The first 9 rows are patterns. Each new row is the sum of 3 different patterns, raised or lowered, with some noise. Before adding, each is slid sideways (what falls off one end comes back at the other) and multiplied by a number that may be negative. Names go in the order of the patterns.
Known rows, each followed by the names of its patterns:
|  -8 |  -6 |  -1 |   0 |  -9 | -12 | -14 |   8 |  -1 |  -4 |  13 |   1 |   5 | -18 | -22 |   2 |   0 |  -2 |  11 |   8 |  -9 |  -6 |   2 |   7 |  -8 |  15 | -11 |  22 |  -2 |  15 |  -8 |   8 |  -7 |   1 |  -9 | -11 |  15 |  -3 |   9 |  -8 |   1 |  15 |  12 |   7 |   4 |  -1 | -23 | => (0)
|   1 |  -2 |  -5 |   4 |   4 |  -5 |   1 |   3 |  10 |  -3 | -10 |   0 |  -7 |  -2 |   1 |  -1 |  -4 |  11 |   1 | -15 |  -9 |  -1 |   0 |  -6 | -12 | -17 |  27 |  19 |  -5 | -13 | -17 |   5 |  18 |   9 |  -8 |   5 | -13 | -14 | -14 | -16 | -24 |  -2 |   6 |  -2 | -21 | -20 |  -6 | => (4)
|   5 | -19 |  -6 |  -3 |   0 |   8 |  14 |  -4 |  -4 |   2 |   8 |  14 |   1 |  -8 | -26 |  -4 |  -7 |  -7 |  -7 |  -3 |  -2 |   8 |  -3 | -13 | -13 |  -3 |   6 |  11 | -15 |  -2 |  -6 |   6 | -22 |  -1 |  31 |  -1 |  -8 |  -4 |  -9 |   1 | -10 | -14 |  -9 |  13 |   5 | -14 |   6 | => (1)
|   5 |  16 |   0 |   0 |  10 |   6 |  -9 |  10 |   4 |   4 | -12 |  -3 |  11 |   3 |  -3 |  -3 |  -5 | -14 | -13 |  -6 | -11 |  -1 |  -2 |   3 | -20 |   4 |  -4 | -15 |   7 |   1 |  10 |  -6 | -11 |  -7 |   9 |   7 |   0 |  15 |  -1 |   8 |   6 | -14 |   1 |  18 |  -8 |  22 |   9 | => (7)
|   0 | -13 |  -5 | -14 | -26 |   0 |   1 | -15 |   9 |  -7 |  11 |  -2 |  10 |   8 |  14 |  -3 | -13 |  -3 |   0 |   1 |  23 |  -6 | -11 |  -3 | -10 |  21 |  -7 | -17 |  10 |  12 |  12 | -26 |   0 |   7 |  -5 | -11 | -33 |   8 | -12 | -10 |   2 |  -1 |  12 |  -4 |  15 | -16 |  -4 | => (3)
| -12 |   3 |  -2 |   3 |   5 |   7 |  11 | -19 |  -7 |   8 |  -3 |  -7 |  -7 |  -4 |  13 |  14 | -19 |  -8 |  23 |   5 |   3 | -10 |   9 |  -2 |  -4 |   0 |  12 |   9 |   4 | -11 |  -6 | -16 |  14 |   5 |  -8 |  -4 | -10 |  18 |   3 |   2 |  12 |   4 |  -5 |  -2 |  -8 |  -8 | -16 | => (8)
|   2 |  -5 |  -5 |   4 |   5 |   9 |   3 |   6 |  -2 |  -3 |   1 |  -5 |  -9 |  10 |   8 |  18 |  22 | -30 | -20 | -10 |  -4 |  -1 |  10 | -10 | -11 |  18 | -22 |  -7 |  -1 |   7 |  -2 |   9 |   0 |   1 |   5 | -11 |   1 |  10 |   4 |  15 |   2 | -21 | -11 |  14 | -17 |   4 | -17 | => (2)
|  -3 |   4 |  15 |  -9 |  10 |   8 |  -6 |   4 |  12 |  10 | -11 |  -6 | -15 |  17 |   6 |  -9 |  10 |   8 |  10 |   4 |  -8 |  28 |  10 | -19 |   1 | -11 |   5 | -13 |  37 |   7 |  -3 |   0 |  18 |  12 |   1 |   2 |   8 |  -1 |  -9 |   1 |  10 | -15 |   0 |  10 |   0 |   6 | -18 | => (6)
| -17 |   9 | -11 |   8 | -10 |   5 |  -8 |   0 | -24 |  17 | -11 |  -6 |   6 |   9 |   9 |  -4 |  -5 |   4 |  14 |   1 | -13 |  -6 |  -7 |   8 |  -2 | -14 |   5 |   5 |  10 |   2 |  -4 |  16 |   7 |  10 |  -9 |  -9 |  12 | -20 |   4 |   4 |   6 |  10 |  -9 |  -8 |   2 |  24 |  -4 | => (5)

New rows. What belongs after each?
| -42 | -12 |  15 |   4 |   6 | -24 |  -4 |  26 |  11 | -32 | -25 |  34 |   2 |  -4 | -16 |  13 |  22 |  -6 |  13 |   9 |  17 |  -1 | -26 |  -7 | -36 |  28 |  11 | -10 |  -8 |  -4 |  38 |  19 |   6 |   1 |  19 | -18 |   7 | -20 |  10 | -38 | -11 |  -9 |  -5 |   8 |   0 |   6 |   9 | => (3) (8) (5)
| 28 | 19 | 23 | 35 | 30 | 34 | 19 | 31 | 19 | 16 |  6 | 26 |  3 | 23 | 39 | 32 | 31 | 34 | 14 | 32 | 22 | 43 | 22 | 24 | 35 | 17 | 49 | 60 | 12 | 24 | 22 | 40 | 35 | 45 |  6 | 30 | 50 |  4 | 29 | 32 | 36 | 18 | 41 | 31 | 23 | 27 | 14 | => (1) (7) (2)
|  23 |  -5 | -41 |  -2 |  22 |   7 |  -3 |  24 |  10 |   8 |  13 | -25 |  14 |  24 | -14 |  -3 |  31 |   0 |   7 |   6 |  -9 | -15 |  -3 |  10 |  10 |  12 | -25 | -16 |  14 |  20 |  -2 |  -8 |   0 |  11 | -35 | -17 |   7 |  -8 |  21 |   4 |  16 | -54 | -14 |  13 |  -8 |  -9 | -15 | => (1) (7) (6)
|  -6 |   7 |  -2 |  -8 |   8 |   4 |  16 |  27 |  26 |  21 |   3 |  -1 |   0 |  18 |  16 | -25 |  -2 |  22 |  -4 |  29 | -12 |  -4 | -11 |   8 | -16 |  34 |  22 |   4 |  22 |   7 |  18 | -14 |  15 |  22 |   8 | -10 |  -9 |   2 |  17 |  25 |  21 |   2 |  -1 |   7 |   6 |  25 |   9 | => (0) (4) (8)
| -17 |   3 |   4 | -23 | -12 | -14 |  25 |   3 |  16 |  -5 | -20 |   5 | -16 |  -1 | -24 |   8 |   2 | -51 | -12 |  12 |   6 |  27 | -20 |  -6 | -39 | -17 |   4 | -20 | -11 | -25 | -12 | -34 | -28 |  10 |   5 | -10 | -10 |  -8 |  -8 |  -9 |  -2 |   0 | -14 |  15 |  -3 | -13 | -11 | => (0) (3) (6)
|  -1 | -16 | -12 |  -7 |   5 |   6 | -18 |   9 |   4 |   4 | -16 |  -4 |  25 |  13 |   7 |  15 |  -2 |   2 | -18 |  -3 |  14 |  13 |  12 |  -6 |  27 |   8 | -10 | -15 |  11 |   3 |   3 |  27 |   7 |  -2 |   8 |  -6 |  12 |   8 |  17 | -28 |   8 |  -7 |   2 |  11 |   7 |   8 |  18 | => (1) (8) (2)
| -31 | -17 |   8 |   1 |  31 |  13 |  21 |   3 |  34 | -13 | -23 |  18 |  23 |   7 |  -9 |   0 |  -4 |   0 |  -6 |  -3 |   8 |  -8 |   0 | -11 | -12 |   7 |  10 |  24 |  -8 |   6 | -12 |  17 | -18 |  -5 |  19 |   1 |  -9 | -14 |   8 |   9 |  26 | -36 | -22 |  13 |  11 |   4 | -18 | => (4) (2) (6)
|  26 |  36 | -24 |   2 |   5 |   5 |  20 |  -1 |  -7 | -16 |   7 |  16 |   2 |  14 | -14 |  17 |  -8 |  12 | -17 |   3 |  30 |  22 |   2 |  -6 | -15 | -10 |   2 | -17 |  -8 |  -9 | -15 | -14 |  10 |  21 |   7 |   9 |  13 |   2 |   0 |  11 |   6 |  -3 |  19 |  25 |   3 |   7 |  12 | => (0) (4) (7)
| -11 |  -9 |  10 |  23 | -13 | -25 |  18 |  13 |   3 | -23 |  -2 | -10 | -15 |   3 | -22 |  18 | -14 | -11 |  -1 | -15 |   3 | -12 |   6 | -14 | -39 |  13 |  21 | -10 | -11 | -38 |  16 | -18 | -11 |   4 |  -1 | -17 | -19 |  -4 |  -7 | -13 |  -4 |   2 |  -3 | -23 |  -1 |  15 |  -9 | => (4) (3) (6)
| -10 |   7 |  -3 | -27 |  -8 |  12 | -13 |   5 |  -4 |   0 | -14 |  14 |  -9 |  -9 | -14 |   9 |  15 |   4 | -45 | -42 |  15 |  17 | -14 | -19 | -30 |   0 |  31 |  -8 | -23 |   1 |  -3 | -24 | -16 | -27 | -29 |   2 | -17 | -11 | -23 | -15 |   8 | -11 | -11 | -21 |   9 | -17 | -14 | => (4) (2) (5)
| 51 | 16 | 13 | 16 | 19 | 27 |  0 | 18 | 46 | 31 | 19 | 33 | 35 | 39 | -6 |  9 | 27 | 26 |  5 | 42 | 36 | 31 | 40 | 19 | 36 | 53 | 26 | 33 | 19 | 32 | 30 | 41 | 28 | 44 | 52 | 33 | 23 |  7 | 26 | 41 | 46 | 22 | 25 | 21 | 33 | 37 | 47 | => (7) (8) (6)
| -16 |  -4 | -18 | -23 |  10 | -13 | -24 |  14 |  -2 | -14 |  -8 | -18 | -31 |   5 | -17 |   0 | -22 | -20 | -17 |   6 |   4 | -13 |   4 |   4 |   5 | -18 |  -7 |  -4 |   6 |  11 |  14 |   4 | -25 | -18 |   2 |  -6 |  -4 |  -8 |   1 | -14 | -23 | -11 |  -4 |  -4 |   7 |   1 |  -9 | => (0) (1) (7)
| -16 |  -3 | -13 | -28 | -38 | -15 |  -5 | -11 | -14 | -35 |  -5 | -29 |   0 | -19 | -21 | -21 | -19 |  -8 | -18 | -16 | -16 | -11 | -24 | -21 | -19 |  19 |   1 | -15 | -23 | -39 | -11 | -37 | -29 | -28 |  -5 | -16 | -56 | -21 | -21 |   3 | -17 | -30 |  -5 | -41 | -41 | -31 | -18 | => (0) (8) (5)
|  48 |  -3 |  -6 |  -4 |  -2 |  -4 |  11 |   0 |  21 |  -9 | -20 |  10 |  11 | -15 |   6 |  18 |  -2 |  10 | -12 |   4 |   3 |  10 |  -8 |  14 |   2 |  -9 |   2 |  -1 |  -2 |  -7 | -10 | -24 |   8 |   8 | -21 |  10 |  -4 | -13 |  28 |   9 |  29 |  -1 | -36 |   0 |  10 |  16 | -17 | => (4) (7) (6)
| -30 |  17 |  22 |  23 | -23 |   8 |  14 | -21 | -14 | -37 |   9 | -10 | -16 |   1 | -17 |  17 |  -4 |  24 |   2 |   7 |  13 | -14 |  -4 |  -7 |  -2 |   5 |   6 |   3 |   2 |   4 |  19 |   4 |  30 |  25 |  13 |  22 |  -8 |   0 |  25 |  10 |  26 |   1 |   4 | -15 |  11 |  14 |   3 | => (0) (7) (3)
|  20 |  -2 |  40 |  35 |  16 |  -2 |  -2 |  -3 | -23 |  23 |  20 |   8 |  -1 |  -9 | -11 |  13 |   7 |  -4 | -13 |  20 | -39 |  20 |  -2 |  19 |  11 | -13 | -11 |  20 |   5 | -15 |  -9 |   9 |  -1 |  -8 |   9 |  31 |  25 |   9 | -13 | -15 |   9 |  24 |  12 | -25 |  -1 |  11 |   6 | => (0) (1) (5)
|  -2 | -27 | -35 | -12 | -17 |   3 | -42 |  -5 |  -9 |  -7 | -26 | -32 | -21 |  -4 |  -4 |  19 |  -4 | -29 | -12 | -24 |  -8 | -26 | -30 |   6 |  15 |  -4 | -35 |  -1 |  -3 | -18 | -33 | -55 |   2 | -15 | -42 | -15 | -27 |   3 | -21 |   3 | -29 | -20 | -28 | -45 | -31 | -26 | -44 | => (7) (3) (8)
